All groups share one centre, and each spreads out both ways along 13 directions, with some noise.
In the rows, 128 means zero.
Known rows, each followed by its group:
[167 189  59 110  92  97  45 128 146 148 126 153 122 114 137 125 112 142
 148 114]	bural
[148 118 125 112 149 138  44  97 135  57 109 160 127 149 200 135 142 158
 108 120]	Sis
[144 142  90 131  96 101 159 149  88 119 162 146 163 131 126 107 160 119
  88 102]	Sis
[171 133 103 112 172 103  64  85 115 169  79 115 102 158  76 115 108 133
 165 186]	fuzev
[130 116 102 116 125  61 166 131 176 136 182 128 167 166 135 140  94  88
 149  72]	Sis
[115 113 189 127 139  97 186  57 110 124 122 115 187 198 162 154 121 174
 168  93]	bural
[109  77 127 163 118 107 129 177 152 138 118 162 125 125 104 129 126 132
 160 145]	fuzev
[128 146 131 126 178 130  87 127  91 141  86 145 108 134 156 126 122 146
 110 144]	zod
[142 173 151 110  73 138 145 140  94 142 157 139 143 131 129 164 141 143
 178 116]	Sis
[100  86 134  95 120 104 108  96 156 120  81 125 141  81 116 149 115  84
  74 133]	bural
[ 99 114 183 124  73 167 145  79 139 140 164  81 126 144 166 161 102 149
 176 118]	bural
[139 108 138 104 153  81 129 164  99 126 115 124 107 172  98 137 148 136
 119 192]	zod
[120  76 143 132  79 154 123 109  83 110 149 104 128 135  96 137 160 152
 153 164]	fuzev
[150 124 114 102 169  74 143 173 148 138 103 174 162 160  85 155 126  99
 127 149]	Sis
[ 55 133 161 134 168 122 132  99 111 146 102 122 170 145 190 121  81 160
  99  83]	vamul
[110 131 125 133 156 160 172 149 101 175 135 105 116 160 166 164 101 156
 111 156]	fuzev
[113  81  98 157 159  85 136 130 144 123  71 162 153 136 145 122 142 172
  96 123]	zod
[117 160 149 114 131 166  63 101 110 144  96 191 156  96 183 175  93 123
 163  91]	Sis
[130 136 101 118 164 112 126 142  78 159  98 132 117 116 140 143 125 129
  93 147]	bural
[115  93 163 126 164 112 191 117  83 148 105 117 136 163 173 156 136 161
  94 146]	bural
[ 58 130 147  92 108 140 141 133 148 147 135  70 110  82 138 165  81  88
  87 130]	fuzev
[138 135 127 115 125  21 139 121 167 158 113  84  71 115 121 124 127 123
 163 128]	Sis
[155 133 113 139 149 151 185  99 102  91 139  99 122 142  98 126 182 166
 152 113]	vamul
[116  69  70 130 158 137 166 110  64 141 125  71 110 126 104 131 146 154
  74 163]	fuzev
[ 83 161 143 119 102  99 170 155  97 143 128 111 164 138  80 117 139 158
 122 118]	vamul
[140 105 135 141  89 184 158  76 142 148 115 148 168 102 167 157 114 123
 108 115]	bural
[140 149  79 160 131 163 123 126 117 119 119 156 165 114 129  72 130 136
  67 106]	Sis
[169  69 130 143  98 115 138  92 132 140 131 108  98 163 182 125 146 159
 107 179]	zod
[133 137 115 138 119 198  92  89 106 213 170 116  94 100 205 154  44  83
 145 112]	vamul
[138 186 135 119 145 111 174 130 110 137 110 146 153 145 166 133 137 144
 105 102]	bural
[168  77  83 149 146 107  64 136 115  95 147 145  99 157 121  92 159 148
 163 148]	fuzev
[168 197 155 128 158 112 182 132 109 153 123 122  98 123  98 125 144 109
 179 119]	fuzev
[167 171  86 109 176  88 144  85 111 139 107  79 116 163  70 107 137 158
 146 138]	fuzev
[140  90 191 139  88 159 161  96 101 148 166 114 150 163 119 112 114  87
 130 155]	vamul
[123 139 126  76 143 143  77 106  97 108 131 120 128 124 184 182 116 127
 113 119]	vamul
[165 164 143  67 103 121 134 156  99 102 152 148 164 148  79 157 150  81
 107 159]	zod
[120  73 219 168 144 120 165  95 185  86 104 129 164 186  78  45 134 109
 116 154]	bural
[123 102 140 138 137 110  97 132  86  92 146 110 114 162  55  77 159 145
 164 156]	vamul
[156 111 133 175 124  92 223 134 146 191  97 113  81 100  91  83 156 114
 120 173]	vamul
[147  94 124 160 141 133 134 168 115 181 102 140  68 124  95 124 147 135
 156 211]	fuzev
[139 107  71 105 187 119 125 156  97  81 137 143 148 115  56 150 154  92
 117 114]	zod
[ 94 134 122 110 115  95 139 159 115 132 143  74  84 123 171 117 133 152
  62 143]	Sis
[142 161  89 134 103 175 136 124 209  88 153 130 148 125 136 156 123 148
 164  78]	vamul
[114 179 137 100 153  94 135 121 148 105 111 108 129 151 134 145 130 169
 151 105]	zod
[151  98 161 190 100 153 113  45  54 149 147 133 104  95 188  66 147 116
 155 100]	Sis
[ 99 142 121 117 177 133 130  84 109 122  91 103 157 116  73 114 106 124
 114 104]	zod
[141 124 142 130 116  79 158 114  97 146 105 120 117  88  86 101 160  97
 124 137]	Sis
[158 141 138  94 143 108 187 108  59 219 118  88 107 140 112 164 102  88
 108 183]	vamul
[114 143  94 156 131 158 110 139 159 170 117 141 128 112 160 111  82 133
 105 118]	bural
[150 105  98 122 211 105 117  98 121 130  84 155 122 133 187 161 120 136
 123 112]	bural
[135 124 102 115 154 130 125 129  86  89 162 123 141 146 123 137 151 145
 140 104]	fuzev
[ 95 165 238  86 187 110 172 137 130 155 103 114 113 159 186 159  89  91
  94 139]	bural
[108 113 155 134 135  70 104 107 165 103 109 122 133 157 126  78 121 139
 121 120]	vamul
[140 160 130 126 150 183 137 115 100 101 165 128 139 151 162 159 135 158
 176  83]	bural
[127 157 144 101 150 140 167 183 100 143 130 134 130 143 114 195 133 131
 150 155]	fuzev
[118  90 138 119 135 115 138 147  34 122 149 150 138 113 127 138 160  97
 105 121]	Sis
[120 166 111  91 155  85  76 108 188 128  97 108 140 153  99 132  76 133
 149 121]	fuzev
[148 136 186  72 145 130  64  83  68 120 161 141 128 158 191 159 105  69
 137 120]	vamul
[104 101 102 124  83 150 126 158 106 134 117  93 121 127  76  94 137 138
  31 213]	fuzev
[185 130 125 151 158  67 163  99 116 126 121 146 137 182 125 109 170 166
 195 108]	fuzev
[ 80 133 179 145 125 165 113  95  48 154  93 115 121 107 150 110 130 173
 108 143]	zod
[134 102 157 126 107 180  65  81  76 101  81 159 125  76 136 132 159 125
 103 150]	zod
[132 169  59 112 115 214  89 172 176 125 177 112 136 173 148 157  78 163
 103 151]	Sis
[151 110  67 149 107  94  64 116 190 121  99 183 170 139 125 116 122 155
 140 113]	bural
[117 104  99  86 135 117 120  95 100  99 109 109 150 125 110 174 140 150
 119 130]	fuzev
[ 98 124 146 135 134 103 136 137 155 139 119 105 108 146 137 102 109 133
 110 146]	Sis
[151 142 122 115 145 209 118  88  40 151 119 123 133 122 116 173 128 141
 141 145]	zod
[131 146  93 123 126 130 168 142 131 171 143 123 145 123 133 151 103 108
 111 117]	Sis
[129 175  71 108 133  83  98 131 159 170  95 132 114  74 131 129  94 102
 112 104]	bural
[130 119  96 129 137 175 171 139  67 125 158 112 116 106 141 180 160 148
 135 117]	bural
[162 127  91  99 178 156  79  96  72 149  98 176 124  79 138 208 126 100
 178 119]	Sis
[235 152  92  77 117 153 213  97 182 138 110 120 143 167 141 228 141 125
  96 181]	vamul
[ 98 152 149 134  96  94 128 150 165 112 125 130 144 150 143 112 132 173
 139 107]	zod
[126 122 152 113 121 143 117 125  90 108 161 106 101 115 119 148 144 116
 172 128]	vamul
[101 134 173 123 150  85  94 154  25 175 119 140  98 130 154 107 129 116
 125 150]	vamul
[149 117 158  88 155 100 134 125 129 190 147  75  46 181 213 191  84 113
 137 189]	zod
[ 72 172  51 106 119 139 114 182 156 153 115 101 111  66 123 183 106 167
 125 110]	vamul
[187 110  95 104 139 152 121 115 111 129 189  87  75 128 102 136 127  63
 134 155]	zod
[152 134 147  97 118  62 171 160 146 170 198  27  58 220  85 120 111 123
 177 199]	zod
[106 105 101 134 151 116 102 114 167 123 134 107 153 154  80  86  81 110
 120 123]	zod

New rows, each followed by its group:
[ 78 123 154 130 130 160 124  82  82 136 116 100 141  88 120 105 106 104
  98 109]	zod
[135 123 125 108  47 126 190 163 185 174 108 168 193 134 111 163 107  88
  46 184]	vamul
[131 125 128 144 139 153  99 105  89 133 104 140 121 121 162 113 135 154
 102 140]	zod
[136 105 128 113 129 133 122 141  82 133 166 126 125 124  88 153 127  90
 163 141]	Sis
[104 108 140 135 156 126 115 146 134  96 111 102 117 149  69  93 136 147
 128 159]	Sis
[136 154 112 126 147  97 119 162 106  95 118 131 103 108  77  99 174 134
 141 121]	zod
[179 142 154 126  35  82 133  66 100 142  97 136 168 144  82  80 158 129
 114 170]	bural
[141 137  90 145  99 158 139 150 141 135 127 127 105  99 152 112 139 151
  63 151]	bural
[ 91 119 126 153 208 165 120 108  93 175  93 100 108 114 127  93  84 110
  83 139]	bural
[114 118 167 111  95 123 172  66 117 145 108  93 161 136 117 135 118 128
 100 142]	zod
[126 170 144 128 137 133 129 125  76 116 101 137 143 146 129 120 162 180
 123 132]	zod
[132 134 116 118 144 110 129 133 129 107 129 127 162 178 107 113 135 152
 113 133]	zod
[148 167 114  87 118 126 147 104 142 176  97 108 106  65 132 199 111  98
 131 135]	Sis
[101 158  99 125 160 147 124 119 131 119 156  89 157 157  98 108  95 133
 137  91]	zod
[127 153 162 120 184 122 143 108 113 131  99 138 138 161 168 119 121 137
 113 118]	bural
[151 124 137 116 219  93 157  91 114 130  67 131 119 107 126 124 136  79
  94 116]	bural
[138  70 144 157 191 131  62 151  77 121 116 180 106 176 210  92 137 144
  86 169]	Sis
[148 127 131  96 111 107 131 128  64 113 146 150 137 109 132 168 167 107
 131 122]	Sis
[ 84 100 185 133  64 132 130 137 115 122 117 140 123 102 186 146 147 161
 120 131]	zod
[141  90 118 141 150 136 116  83 101 124  91 145 155 139 127 110 139 139
  94 145]	bural
[153  54 156 158 158 123 137 110 143 150 119 147  86  92 126 109 121  38
 137 149]	vamul
[ 93 148 106  89 110 159 112 196 121 172 155  96  98 101 114 189  81 101
 113 167]	Sis
[134  63 108 129 139 115 166  94 145 168 108 108 117  92 117 167 111  92
 125 138]	zod
[ 79 121 103  99 115  78 167 139 127  90 162  64 134 120 122 109 143 122
  53  96]	Sis
[102 151  98  94 109 112  79 131 125 131 157 101 129 106 114 163 103 130
 178  90]	bural
[132 116 192 153 106  85 228  93 136 161 108 150 180 130 133  95 137  85
  91 107]	Sis
[136 108 111 145 152 101  92 171 158 105 130 159 121 123  44  92 141  90
 175 135]	vamul
[136 161 103 126 150 157 156 150 117 128 115 114 100  92 117 168 151 149
 139 126]	fuzev
[122 136  97 134 170  99  61 113 188 137  81  85  55 111 118  90 108 158
 147 146]	Sis
[151 125 152 130 121 135 173 145 101 137 150 121 118 148 122 146 149 129
 161 148]	bural
[ 61  99  96 183 148 161 148 150 103 170 130 149 160 121 189 119  94 172
 104  83]	zod
[107 166 132 116 126 115 103 108 121 128 125 155 196 173 156 134 103 170
 137  85]	bural
[122 124 138 134  90  99  92  96 105 142 151 148 138  71 130 101 124  68
 165  74]	Sis
[131 149 153 124  70 122 145  69 152 140 138  78 105  89 135 119 134 126
 140 110]	Sis
[207 137 144 114 106 100 102 160 134 123 133 156  88 127  75 117 166  75
 164 186]	bural
[137 108 146 111 163 127 110 116  91 113 123 143 135 136 142 150 127  95
 125 128]	vamul
[113 123 137 142 179 132 158 134  64 162  92 137 142 161 136 100 130 147
  65 161]	bural
[112 168 168 108 134  88 138 123 133 136 112  92  98 117 106 112 130 117
 136 129]	zod
[178  95 113 111 140 113 180  86 127 120 132 102 108 147 150 157 150 107
  92 150]	Sis
[139  73 123 114 152  81 110 107 141 117  80 157 150 134 135 149 138 119
 103 139]	bural
[108 148 137 139  76 116 112 202  94  99 127 178 162 116  46  87 180 140
 134 138]	zod
[125 136 154 128 117 130  47  91 143  72 109 111 112 117  96  56 135 123
 124 128]	zod
[ 61  79 149  89 154 119  98 164 156 104 129 103  99 126 158 176 101 117
 104 140]	bural
[109 103 105 126 174 103 106  88 136 139  78 124 134 126 157 130 104 139
  91 124]	bural
[136 156 148 107 102 126 129 117 159  94 119 105 132 150 123 129 148 158
 120 138]	Sis
[153 115 128 129 121  94 149  69 180  93 104 151 179 144 153 137 146 148
 132  87]	bural
[ 92  75 200 125 129  22 172 175 103 148 144 149 130 166 152 109 143  93
 114 136]	Sis
[143 128 118 111 171 111 126 165 100 133 132 150 126 159 112 158 132 119
 150 142]	fuzev
[134 149 120 165 154 176 127 121 149 120 101 131 151 160  89  83 125 169
 122 141]	Sis
[ 78 134 162 155 133 145 105 103  95 139  75 109  88  67 148 112 137 177
 148 107]	zod
[140 169  92 131 139 120 160  69 155 150 105  85 123  92 116 124 119 147
 145  89]	Sis
[166 169 101 146 110 115 126 165 135 132 103 207 182 184 150 115 157 189
 112 142]	zod
[119 131 178 161  95 104 132 184 188 173 153 147  79 127 186  86 100  91
 120 144]	fuzev
[102 202 147 134  96 142  99 115 157 117 135 133 166  97  94  60  98  89
 115  76]	zod
[145 127 112 117 126 141  88 101 123 121 110 132  87  68 181 128 139 102
  74 132]	fuzev
[154 121 152 117 149  69 138 152 141 143  93 179 160 176 111 118 127 107
 108 170]	vamul
[114 160 118 108 189 100 152 150 120 137 131  98  86 130 199 174 129 158
 139 101]	zod
[130 206 161  99 141 137 106  99 109  95 113 123 144 112 151 109 134 108
  87  90]	zod
[165 131 181 138 121 135 140 120 118 127 146 146 117 144 156 121 147 101
 158 126]	vamul
[193 115  78 108 144  96  90  77  90 139  83 153 116  89 124 151 153 105
 117 141]	bural
[150 119  73 113 103 127 147 159  79  93 165 129 129 117  97 174 192 159
 155 126]	bural
[ 83 133 138 143 148 107 137 144 130 155 153  95  86 124 184  98  94 126
 102 100]	zod
[117  97 127 132 161 114 153  95 128 152 135  93 112 125 126 135 106 118
 152 106]	Sis
[100 149 163 123 177 177 152 123 110 137  69 131 153 136 106 156 116 162
 148 138]	Sis
[124 109 139 109  91 129 156 130 113  97 188  97 124 128 133 145 149 105
 110 114]	zod
[ 99 175 168 159  76 133 138 142 128 155 131 142 124 105 193  94 120 158
 116  96]	zod
[125 128 110  72 169  86  52  98 160 131  78 150 158 137 133 172  81 113
 130 128]	fuzev
[135 155 119 153 131 154  99 127 152 130  96 109  90 145 163  87 119 184
  85 159]	Sis
[124 186 168  50 196 119 136  89  70 127  84  93 106 110 110 197 129 118
 137 130]	zod
[181 157 156 117  85 104 133 106 119  67 171 141 101 112 174 126 200 119
 159  83]	fuzev
[131 118 142 114 162  96 144  79 164 112 100  97 146 170 128 123 118 145
 114 128]	vamul
[139 122 129  72 131 128 121 154 101 109 110 175 149 101 110 209 149  89
 127 140]	zod
[108 157 109 101 180 172  87 108 117 112 173  70 108 133  88 143  85 103
 172 106]	zod
